The rows of a group lie close to one hidden flat surface of 9 dimensions, which may be shifted away from zero. Surfaces can cross.
Known rows, each followed by its group:
[-18  21  -8 -83  27   7  17  -3  42  22  -7 -67  22  -2 -24   6 -44]  V
[ 43  34  39   3 -21 -37  13  17  -3 -51  18  -9 -28 -75  27  46 -30]  V
[-23  27 -18   3 -43  52  -5 -35  32   8  -1   6  34  84 -25  15 -12]  C
[-36 -38   6  35  53  14  -6 -10 -38  28 -12 -15  -6  -6  28 -48  23]  C
[-24 -34  40  -2  53  43 -50 -19   8 -16 -49   1   1  -2 -20 -36 -33]  Y
[ 19   8  -4  22 -31 -29   5 -10  -7  -5  30 -23  13   4   0  17  41]  V
[ 23  38  24  28  -7 -35   3   3 -18  14   0  49  32 -25 -23  54  63]  G
[ 10  -3 -58  16 -51 -24 -30  -4  25   0 -16  15  33  15 -32  -1  -9]  C
[ 10 -15 -47  18 -27 -28  -9  -2 -25 -10  20   7  11  19 -17  -8  47]  Y
[ -7 -40 -18  38   8   0 -35  -9 -46  -4 -37   9   9 -21 -24 -27  17]  V
[ 14 -14 -20 -28  20 -68 -27  16  53   8 -17 -10  20 -50 -17 -28 -27]  C
[ 53  16  32  49 -68  -2  -1 -16   7  -9 -13   1  14 -45  -5  11 -42]  X
[-32  -7 -11   0 -22 -15 -21  24  32 -43 -17  -7 -47 -12  10  -1 -60]  X
[ 53 -52  13 -43 -48 -18  -4  45 -23 -10 -13 -19  48  25  -4  20  -4]  E
[ 47 -35 -13 -44  40  -4 -35   0  23 -41  36 -10   3  33   2  -7  50]  G
[ 50  -8   4 -54   5 -12  60  34 -44  -1  60  14 -50  -3   9  -1  36]  Y
[ -6 -26   3  30  29  47 -35  -9 -14  -1 -41  35   1  -2  10 -18  -2]  G
[ 33   0  19 -22 -13  24 -32 -34  59 -27  19 -24  32  51 -17   2 -10]  G
[ 59  16 -13 -30 -44   8   3  -2  41   0  23  -8   8  17 -20  26   4]  G
[ 10   3 -52  17  29 -29  -6  -2 -12  -3  22  25 -26 -31  -5 -12  50]  E
[ 27  -9  46 -31  41  -1  -6 -29  12 -14  39 -28  32  31  -5 -10  38]  Y
[ 69  24  15 -42 -23  -3  37  11   3  25  19 -16  28 -16  -6  45  11]  K
[ 20  17  28  50 -46  -9 -11 -20  26 -47  26 -11 -16  -8  23   9 -17]  G
[ 10 -12  63  -2 -18  -2 -33 -22  27 -63   2 -42 -23 -13 -23 -11 -51]  Y
[ 30  32 -11 -11  17  26 -39 -19  42  -5  13 -52  -6  -4 -20  68  74]  E
[ 22   9 -40 -48  35 -40  -2 -17  39  -4  61 -25   0  21 -25 -12  63]  E
[-50 -25 -21  66  43 -19 -29 -13 -31 -11  -7  23  24  12  31 -32  41]  Y
[ 25  21   9 -83   5 -27  43  33  52   6  51 -52 -39  -5  21  24 -11]  G
[ -2  24 -32  17 -32  13 -12  -2  57  -6  -3  35 -61  -6  -8  -3 -31]  G
[-49 -39 -48  12  23 -18 -51   4 -11 -22 -19   7   1  30 -24 -18  37]  K
[-68  21 -38  26   2 -21  37  18 -50  36 -10  27   4   2  14   8  16]  X
[  9 -13  48 -24 -33  13 -11   2  18  -6 -32 -18   0   1 -35  -6 -62]  V
[ 10   7  36  -5   0  16 -14 -61  10  -2  -6 -71  69   8 -34  -8 -16]  V
[ -6 -11 -79  -5 -50 -46   0  25   4   4  -4  12  10  12 -20  -7  -8]  E
[ 43   1  27 -30  12  10 -34  -8  23 -50   1  39  -5   1 -31  13  -4]  K
[-75  33 -17 -12   1 -58  15  21  19 -26   8  25   1  16  13  11 -34]  X
[-21   7  79 -56  36   2  -7   5  41 -25 -14 -26  32  18  11  23 -50]  G
[  5   5 -36 -14   0 -56  -3 -20 -14 -17  19 -79  27 -35 -19  -1  12]  V
[  2  -7 -46 -34  -3 -54  36  47 -31  24   4 -33 -41 -57  -6   5   8]  V
[  8 -16  24  30 -27 -51 -16  30 -35 -40  -8 -19   2 -31  17  36  17]  K
[ 32  -2   6 -60  -8  30   3   4  10   1  15 -25  -6  35 -25  27  20]  X
[-58   2   8  51 -46  14   4  -5  27  27  -1   3  -2  69  14  -6   5]  V
[ 11  40 -84   0 -29 -21  10  -7  37  -9  30  49 -34  -4 -16  -8  -8]  K
[ -6  16 -21  16 -35 -49   0   1  19  25  -9 -57  17 -37 -10  21   0]  Y
[-19 -22 -30   8 -19   5 -17 -26  -5   7  -3 -31  17  40 -37 -30  12]  Y
[ 12  -7  67  -6  38  20  28  10   1  26  37   2 -30  21  35   4  58]  V
[-33 -11 -29   7  21 -49 -18  10 -15  -2   7  -6  38  25   6   9  59]  G
[ 55  17  -3 -11 -26 -59  24   4  18   4  41 -21   8 -36   2  10  18]  X
[  2  24 -29  -4 -79 -33 -14  18  38 -37 -13   9   3   1 -19  36 -53]  K
[ -5 -24  -2 -89  86  43   0  21  10  32 -15   9 -15  21 -20 -15  12]  X
[ 16 -61  -7 -10  43  28 -63 -25  16  -2 -29  -3  47  38 -30 -52  15]  C
[-12  -8 -24 -16 -62 -19 -28  -2  34 -61   4   0 -16  41 -39  -9 -53]  Y
[-29 -18  12 -21  26  31  19  21 -23  18 -27   9 -41 -13   6 -27 -41]  Y
[ 49  23  14  12 -27   7  17 -12  -9  18   5   3   5 -36  -8  19   1]  E
[ 42 -13  -2   3  26 -24  10  27 -30   3  10  -3  33 -37  56  20  32]  K
[  8  -2  14  41 -10  -6  33  12 -55  41   4 -44  -6 -42  34  15  39]  E
[  9 -30   6  29 -20  26 -24  14 -21 -34 -29  26 -30  -9  16  -7 -33]  C
[ 11  -8  29  81   6 -15 -12 -16 -39 -13 -12  24   5 -55  23 -21   3]  X
[-12  20  65  22  12  64  10 -52  46  26   7 -32 -13  14  14 -27 -32]  G
[-42   0 -21  54  -5 -19  -2 -12 -26  12 -13   9  14  -5  12 -20   7]  X
[ 48   5  44  16 -33 -10 -27 -20  28 -47   8   2  25  -5  -6   9 -21]  C
[ -7 -43 -28   2 -17   3 -60  11  -4 -45 -48   6 -57 -27 -52 -26 -40]  Y
[ 41 -27 -47  34 -25  -6 -44  18 -54 -13 -38  55  23 -13 -31  28  50]  K
[ -5   2 -39 -12  -9 -13  -1  22 -19   1  -7  35 -55 -18 -48   7  24]  K
[ 49 -47  16 -37 -33 -25 -38  42  -3 -47  -4 -39  33  24   3  48  22]  E
[ -1  24 -25 -12  25 -59  21  50   8  24   0  20   8 -53  46  40  15]  Y
[ 44  -1  19  18 -70  14 -37 -11  24 -63  -5  20  12  21 -15  23 -38]  C
[ -8  18  21  30 -55 -13  24 -16  22  20   3 -54   4 -21   9  -7 -53]  X
[-18  -2  -8  39  42   4 -47 -40  11 -23   5  -8   2   4  -4 -14  39]  E
[  8   4  -6 -27  -8 -24 -27 -23  54 -48  21   4  17  26 -28 -19 -26]  E
[-61  49  -7  33 -13  29  16 -39  16  17  10  11  19  51   3  11   3]  C
[-14  48  42  27 -27  34  19 -38  19  11 -22 -40  38 -17  12  26 -62]  V
[ 33 -48 -35 -24 -20  15 -14  25  -7  16 -24  -8  -2   6 -17 -17  -8]  C
[ 15 -20  -8  31 -28 -16  20  17 -35  11  10 -26 -21 -24  28  -8  13]  C
[ 44  -2  22  43 -23  48 -23 -13 -14   3 -19  56  22  16 -15  25  34]  V
[  6   9  -4  22 -20 -46  20  22  -7 -17  35 -20 -38 -37  45  17  13]  G
[ -3  44   6 -23  12   5  37   0  27  27   6  -5 -37 -45   1  -2 -38]  E
[ 46  -3  52 -93  13  14  10  12  16  19   3 -43  32  19 -39  38  18]  K
[  7  11 -43 -10  13 -21 -22 -12  47 -39  29  21   8  19  12 -13  -7]  K
[ 29 -20   4 -22 -14 -13 -12 -35  17   0  26 -29  68  57 -30 -22  23]  E
[-36  19  20 -36  43  -1  -7 -19  35   3 -14  36  56  32 -14 -11 -28]  X
[-48  -4 -29  21   5   5  18  -3 -17  52 -18 -22   4   3   5 -26   2]  X
[-10   1   2  11 -21  20  34  27 -43  66 -47 -20  24 -28  15  23 -22]  K
[-16 -23  -9 -71  42   8   5  33  18 -24  24 -10 -56  33  19  -8   4]  C

New rows. What belongs after each?
[ 25  21  34  11 -19  38  51  -3 -40  11  38  -8 -29   9  32  30  31]  C
[-25 -10 -31  54 -35 -13 -42  -8   8 -28 -29  19   4  -1  -7 -17 -30]  X
[-33 -14  13 -49  43 -14   5  32   1   2 -13 -26  14   6  26  13 -11]  G
[ -4   4 -32 -20  10 -20  -5   3  12 -10  20   6 -17   8 -13  -3  20]  K
[ 21  29   4  19   9  -9 -13 -16 -11 -38  -4 -13  16 -58  16  31 -17]  V
[ 31 -10 -12  -9  11 -59 -18   5   2 -45  49 -19  15   5  12  13  61]  K
[-66  13 -68 -12   9 -47  25   1  25  24  17  -9 -27   1   0 -51 -27]  E
[ 70 -24  18 -36  -7 -27  -7  29   8 -30  21 -10 -20 -30   7   8   1]  C
[-10  -6 -25 -30  60  38  23   1 -28  66  -8  19 -22  -6 -23 -25  39]  K
[ 58   1  19   6 -32 -27 -20  19  15 -48  30  40 -22   3   2  37  39]  V
[ -1 -22 -28  31  41 -36 -30  23  -8 -48   1  31   3 -30  68  -8   3]  K
[ 13 -21   1  65  23  -3  -9  -8 -34  31 -36  30   8 -68  12 -42  -5]  X
[  3  32  29  19 -16 -34  10 -22  20 -43  61 -19  -3  16  23  19  23]  C
[ -5 -10  -9 -41  -8 -19  52  46 -16  35 -17  20 -23 -37  11 -27 -70]  E
[-19 -11  61  -1  13   0  11  -1   0 -11 -10 -21  -1 -13  26 -26 -59]  E
[  7   8 -14 -31 -34   0  24  14  27  36  -9 -28   1   1  -8   4 -39]  C
[ 35  10  26  10  -3 -24 -11 -17  -8 -41  32  20  28  11  -6  22  40]  X
[ 39   9 -53  -9 -91  -3  10 -11  -3  17   9   1  33  41 -58  14  12]  Y
[  6  12 -44 -30 -40  26  15   4   6  61 -30  -2  39  22 -45  22 -10]  K
[ 34  -5 -19  31 -68 -15 -34   5 -26 -22 -25  24  30   4 -46  39  26]  K
[  1  27   5   0 -13  52  21 -62   5  64   4 -22  35  44 -61 -16  23]  K
[ -3 -12  57  39  29  21 -15 -33 -29  -6 -10 -14  25  -4   7 -11  16]  K
[  0  -4 -56 -51  42 -20 -46   5  57  19 -17   4  68  33 -30  12  34]  Y
[  3 -12 -43   3 -26 -36 -45  -5  36 -46   4   8  10  22 -26  -5   0]  X
[-12  20 -20  -5 -70 -21   9  12 -13   6  -9   3 -46  -6 -75  27   7]  K
[-37 -14   4  45  -5  26  15   5 -31  25 -28 -27  -6 -15  49 -15 -35]  G
[  5  16  33 -42 -43   8  68   3  -2  36  20 -64 -28  -4 -11  -6 -44]  Y
[-12 -14  37  -8  86   9 -19  -9  13 -41  11  16 -23 -15  38 -30  -9]  K
[ 14  -1  31  10  25 -40   5  10  16  -3   0   0 -19 -75  27 -30 -38]  X
[-36  25 -51 -18  36 -13 -18 -10  34 -23  37  43  -3  56 -10  12  55]  C
[-38  10  14 -32 -21  27  23   6  59  47   7 -19  -1  76  -1   6  -8]  V
[  0  45  31 -28   2 -27  20   3  46 -21  35  -3 -15  -8  16  24 -20]  C
[ 57 -16  -4 -39 -23 -67  48  51 -31   7  43 -26 -13 -33  20  18  27]  E
[  1   0  91   4  12   5 -32 -29   8 -65   9  -4 -28  -4 -32   2  -3]  K
[ 41  18   3 -33 -42 -28   6  12  31 -22  19 -20   3  -7 -11  31 -18]  E
[ 14  30  -9  -8 -39 -27  14 -10  22 -11  35 -10 -10   5 -22  12   1]  K
[ 22   5  42  22  -5  31 -30 -29  -5 -34 -17  43 -14  -9 -43   2  -8]  K
[ 31   8 -50 -14 -31  34  47  36 -45  51   0  28 -31   0   0  29  29]  C
[-19  -7  21  -4 -34 -41 -37  -5  27 -55   7 -37  15  36 -32  20   0]  K
[-33   4 -48  -4 -23  11 -16  17  18  12 -41  17  -1   8 -18  10 -37]  V
[  2 -25 -18  25 -61  41   8  31 -34  -3 -31   9 -40   0  19   6 -45]  C
[ 32  17 -29 -17 -46  18  17  -8  -5  53 -15  -8  50  19 -41  27  17]  K
[-60 -11   6   9   5 -40  19  26 -25  13  -1 -55 -18 -14  22  -1   7]  K
[-17  35   1  13   3  -6  25  19 -13 -38  47  34 -62  -4  42  34  23]  C
[ 27  48   8  30 -32 -30  30  -5  -8 -15  33 -27   4 -47  30  50  10]  V
[ 28  -4   2   3   3   9  16   6 -52  47 -19   5  61  -2  -4  35  48]  G
[-67 -25  -5 -23 -19 -42 -32  36  28 -29 -36 -56  31  31   8  20 -49]  K
[ 20  11  20  41 -39  36  49 -38  -7  54  32 -80   6   7  34 -16   3]  G
[ 26  12   5   1  -2  -9   1 -14 -20  -5  -5 -35  23 -41 -11  13  -2]  V
[ -7  17   8 -10  56 -45  -2   1  31   2  12  14   1 -38  10 -12  12]  C
[ 42   2  -3 -18 -33 -35 -12  22  14 -56  20  21 -18 -15  -8  24  -9]  Y
[ 27   5 -55 -27  -7 -54 -20  31  15 -42  29  17 -21 -12  -4  34  36]  V
[ 10  -9  35  23  59  -4 -26 -17 -13 -55  19  36 -36 -25  18 -23  26]  K
[ 20 -26  -4  21  23 -47 -32  -6  -1 -44  34 -12 -11 -12  12 -22  47]  X
[ 23  39 -15  32 -17  19  50 -29 -15  51  24   4   8 -22  13  -7   5]  K
[ 10  18 -40  38 -30 -48   0   3  -2  55 -20 -40  42 -54  -7  32  37]  Y
[-17 -12  51  25  23  62 -38 -70  -7  12 -25 -10  47  52 -58 -31  25]  K
[-32 -28 -49  11 -13  -3 -48  29  25 -27 -54  27 -49 -25  -3 -22 -68]  X
[-43  20 -56  37   1  -4  13 -45  16  30  28 -11   8  30   3 -44  14]  K
[ 34  33  28  32  -8   4   5 -69  12 -18  56   1   4  12 -23 -16  35]  K
[-21  53 -20  11  23  11  35 -26  -3  57  28  18  21  20  -4  14  58]  C
[  6 -17 -32  55  24  22 -27 -45 -15  19  -8   3  87  29  25 -25  37]  K
[-14  -2  -9  43  -7 -26  14  -9 -42  14  18 -21  -4 -11   4  -6  52]  K
[-42  26  13  30  28 -37 -23  -5  39 -24  13  43 -38 -10  -4   1  28]  G
[-40  11   0  39 -60 -19 -35 -29  10 -49  -5   7 -31  21 -66   0 -10]  K
[ 22  30 -10  15 -52  27  20 -25   2  41 -13  -3  42  10 -24  15 -16]  K
[-29 -18  38  56 -16 -11   4  -3  -5   6  27  -8 -20  41  25 -14  45]  V
[-18  17   2  24 -42 -24  -4 -29  44 -17  38 -50  17  38   9  -1   1]  G
[-14  -2  54   8   2  -6 -38 -34  49 -77  28 -19   6  41  12 -10 -24]  C
[ -2  -5  56   3  -4   7  24  49  -5   7  -6  32 -72 -28  31  13 -18]  V
[-25  13  27   0  16   1  46  10 -37  38   4 -15 -60 -38  -9  -5  13]  K
[-25 -27  32  56   9  29 -28 -21 -28   8 -48 -17  66  10  24  -5 -10]  K
[-50   0 -30 -11 -40 -11   7 -16  -5  52  -9 -67  39  59 -57   4  32]  K
[-36 -24  15  11  -2 105 -23  -3 -38   0 -55   6 -22  44 -16  14 -11]  X
[ 39 -11   3   6   1  18 -23  43 -43 -47 -30  75 -55 -49   5  33  -5]  X
[ 35  68 -10 -36 -73   0  25  -4  53   6   9 -31  35  -5 -17  68 -50]  V
[-28  14 -26  52 -79  -9  30   1 -29  26 -18 -17 -11 -16   0   0 -37]  Y
[-63   0   2  34  24  15  -4  -2  -3  31 -43   0  20  -8  24 -18 -30]  Y
[ -5 -10   1 -27  32  -1 -56   7  45 -61 -13  15 -19   1  -7   1 -23]  E
[-18   1 -12  52 -22  -8 -43  12   0 -44 -28  -8 -29 -31  18  35  -2]  E
[ 46 -18 -15   2  25  -9  -3 -16  -4  40   7  -9  29 -18 -16 -27  46]  X
[-40  -2  -3 -13  22  10 -13 -20  26  14 -10  -6  48  49  -1 -15 -13]  Y
[-23  40  30  37 -65   2  16 -49   6   7  14 -26 -17  13 -53  -1  -9]  K
[ 56  -7 -34 -19 -28 -13 -22  23  13 -20  -3  22 -15 -18 -26  16   3]  X
[ 56 -61  48 -60   1 -23   3  22 -23  12   8 -33 -22  -5 -61 -32  26]  V
[ 13  -4  11   5  69  28  29 -15 -52  45  17  21 -34 -30  -8 -28  65]  K
[ 64   4  15  14  -2  -8  -2  24 -23 -29  -4  43  -3 -57  33  31  -4]  K
[ 23   0 -46  -2  -2  11 -12   1   6   7 -15  34  29   5  -6   5   1]  K
[-14 -24  58 -44  38 -17  23  31 -12  23  -1 -81  31  -5  41  17   6]  K
[ 20 -15  18  47  52 -14 -25  -9 -29 -21   1  41  -4 -43  19 -16  45]  C
[ -5  -1 -25  15  14   1  26  19 -58  41  -9  23 -47 -41 -13  -1  40]  K
[ -9   3 -25  43   2  40  -5 -30  26  28  15   2 -50   8   9 -41  13]  G
[-21 -20 -72 -52  42  20 -23  44  -4  16 -66  41 -27 -30 -28  -2 -32]  V
[ 33 -24 -15  61  15 -22  -8  11 -70   2  -3  20  25 -39  39   8  66]  K
[-75 -15  14   6  57   2  11 -17   5  24  -2 -34 -12   2  25 -62 -24]  E
[ 14  43  24   6  28  18  49 -45  28  28  51 -21  13  -8  45 -26 -12]  K
[-10  20  39   7   9 -17  19  -8  22  18   1 -28   6 -32  19 -10 -31]  C
[ -3 -37 -10  -4   0  35 -38  30 -10 -40 -25  -2 -77 -10   4   3 -16]  X
[ 16   4  10 -16 -14  15  -9 -47  11  18 -10 -60  67  20 -48  -5  -8]  V
[-48  -8 -14  60   0 -58 -19  -2 -20 -31  14 -16  13   5  30   0  37]  G
[ 15  -7  31  24  -3 -17   3 -24 -42   8  24 -39  18   7 -24   6  79]  K
[-51 -18  -2  20   6 -49  23 -14  -6   2  17  -3   7   8  20 -82 -49]  E
[-49  26  56  23  19 -10  18 -34  33  12  34 -51   1  14  23 -11   7]  G
[ 12  49  53  29   0  42  55 -63  -2  47  36 -18  -8 -11  -2 -24  -3]  K
[-10 -10 -55  58 -78  -2 -37  -5  -4 -18 -25   2  -4  15 -22   6 -15]  X
[-21  14   3   9 -10  10  46  12 -15  44 -29  24 -24 -48   9 -28 -76]  E
